All groups share one centre, and each spreads out both ways along 6 directions, with some noise.
In the rows, zero is written as 128.
Some rows, each with its group after it:
[156 177 114  89 105 108 118 163  83 160 122 139 193  88]
Q
[138 152  94 117 105 117 115 133 132 125 122 141 182 120]
Q
[115 171 155  66 161 109 153 175 152 135 150 145 108 127]
T
[154 158 139 128 152  66 109 155 118 159 134 116 121 171]
T
[149  92 162  99 139  89 111 188 127 127 134 135  86 155]
S
[157  88 113 156 122 119 123 100 160 158 126 117 112  81]
T
[139 140 134 151 165  84 138 161 167 118 122 140  87  83]
Q
[128 186 127 126 113 120 135 143 129 158 144 134 164 131]
T
[150 169 126 148 112 113 119 147 102 167 130 130 143 172]
Q
[151 106 147 131 163  71 122 169 121 109 105 134  81 133]
S
[117 200 114 148 139 117 145 122 156 116 137 134 135 145]
S
[130 155 156  72 157 101 148 161 151 155 149 132 102 100]
T
[147 147 134 171 110 137 150 160 133 129 119 151  84 139]
Q
[137 153 127 163 165  79 126 140 137  88 114 125 104 155]
S
[111 133  99 117 157 112 129 105 190  96 123 118 145 137]
Q
[ 97 170 102 148 118 155 131 127 188 157 150 120 151 199]
D
[138 164 129 127 133  97 135 161 144 143 131 147 133  90]
S
[120 117 145 158 103 126 135 155 199  73 146 164 108 194]
T
[155 101  92 196 116 122 133 122 150 105  90 132  97 162]
T
[104 158 123 190 107 125 130 147 190 103 150 155 152 110]
D
[ 84 179 124 160 130 147 140 117 188 118 152 146 150 110]
D
[159 140 111 154 129 116 148 135 115 120  90 137 107  72]
D
[122 115 122 220 121 134 144 125 207  81 116 150  65 165]
Q
[128 162 156 121 159 134 166 133 146 161 133 117  46 185]
Q
[161 132  86 192 102 108 105 155 144 159 106 122 141 183]
D
[132 203  95 210 151  76 137 125 159  88  97 149 149  65]
S
[155 127  89 155 144 142 155 110 113 121  64 111  73 183]
T
[156 147 146 138 111  68 103 186 131 136 145 144 138 168]
D
[150 141 141 120 129 120 159 158 134  95 112 161  94  72]
D
[165 100  91 147 116 171 158 135 130 122  70 134  77 101]
S
[124 206  91 169 135 128 166 117 157 113 108 144 138  71]
S
[150 122 102 141 127 136 159 170 172 113  87 154  77  84]
D

New rows, each followed by its group:
[108 146 151  99 121 165 178 148 181  66 135 166  87  95]
D
[123 115 118 141 155 135 165 125 160  54  91 133  59 164]
S
[143 145 131 139 169 128 171 143 152 126 101 125  48  91]
Q
[167  91 129 145 108 105 101 170 108 165 119 130 117 175]
S
[122 134 141 131 105 121 130 144 185 124 169 150 135 107]
T
[139 151 107 182  74 119 105 138 136 132 136 139 176 191]
Q
[120 210 100 191 148  98 158 123 168  79 112 151 139  67]
S
[147 160 105 152 165  81 112 112  87 150 104  93 123 178]
S
[114 134 156 152 173  79 136 165 223  90 148 149  77 119]
Q
[120 144  86  63 153 157 155  93 149 115 110 111 136 119]
Q
[151  99 108 151 114 123 120 105 164 163 142 114 127 102]
T
[148 169 132 101 108 144 159 174 112 133 114 157 113  80]
Q
[133 148  69 116 111 155 126  75 123 142 105  99 168 176]
Q
[131 163 164 157 140  96 132 179 156 142 155 150  87 168]
Q
[135 157 104 167 125 123 150 136 152 106 107 145 124  88]
S
[122 156 139 142 121 128 136 137 150 138 149 133 110 204]
Q
[164 101 126  81 101 161 143 167 115 179 124 134  92 108]
S
[131 166  91 178  90 155 138 115 152 136 120 139 151 156]
S
[145 176 119 124 124 104 118 129 111 199 144 111 164 120]
T
[139 192 112 144 122 111 128 150 102 177 130 141 173  35]
T
[121 123 137 110  92 176 155 163 181 102 133 164  95 129]
S
[132 156  98 100  99 109 110 131 134 120 139 130 212 140]
Q
[152 157  99 121  75 148 133 138 102 137 116 141 182 126]
Q
[127 223  94 187 138  94 124 106 132 147 121 119 175 146]
S
[104 217 123 187 145  81 129 118 160  95 140 142 161 159]
S
[107 136 136 172 139 102 128 147 194 105 141 138 104 164]
Q
[169 148 115 200 108 113 135 170 105 149  94 157  92  95]
Q
[149 160 118 187 100 130 126 139 110 160 123 127 111 201]
Q
[120 134  99 107 195  94 132  88 168 134 116  82 126 152]
Q
[126 166 133  96  90 106 116 170 145 114 161 158 196 124]
Q
[120 153 145 175  88 111 119 140 148  85 149 174 149 126]
D
[160 134 112 223 103  97 121 165 131 129 102 151 115 111]
Q
[130 203 130 106 124 117 135 157 137 178 156 138 158 107]
S
[108 112 105 189 128 144 142 107 214  80 115 137  96 173]
Q
[120 150 117  92 173 105 140 118 161 136 133 106 124 136]
Q
[120 157 119 133 148 142 164 113 158  83 113 133  91 161]
S
[152 157 104 151  67 135 120 158  99 134 123 154 174 130]
Q
[159 103 127 156 103 112 107 150 124 135 129 130 120 189]
S
[158 135 116 155 139  98 135 140 131 135 104 121 107 130]
T
[155 143 118  87 166 118 150 136  95 170  96 110  90  99]
S
[106 237 116 177 147  88 140 111 152 118 142 132 166 139]
S
[158 180 145 128 114 118 145 186  84 175 127 158  98 103]
Q
[121 125 121 156 157 143 169 133 199  91 110 141  52 125]
Q
[131 172 121 130 104 136 143 148 155 149 142 145 145 128]
S
[136 156 148  93 161  92 141 156 131 147 127 120  98 143]
T
[172 147 102 142 110 149 157 152  90 143  75 141  95  58]
Q
[164 167 136 146 115 129 153 174  84 162  97 144  78  90]
Q
[162 126 111 156 115  78 109 210 167 146 121 154 119 149]
D
[161 143 121 224  98 118 129 161 124 141 103 150  96 139]
Q
[109 162 146 105 102 152 154 159 187 106 162 162 123 138]
S
[127 180 168 101  85 116 137 199 135 126 168 177 155 128]
Q
[133 152 116 131 143 104 134 140 141 133 116 123 122 115]
Q
[121 161 102 109 105 171 139  80 126 196 147 105 158 142]
T
[105 200  96 167 117 160 165 101 172 101 126 147 135 132]
S
[169 156  89 136 139  92 114 127  85 173  94 106 150 113]
Q
[120 176  85 152 146 152 166  76 142 108  92 116 102 178]
S
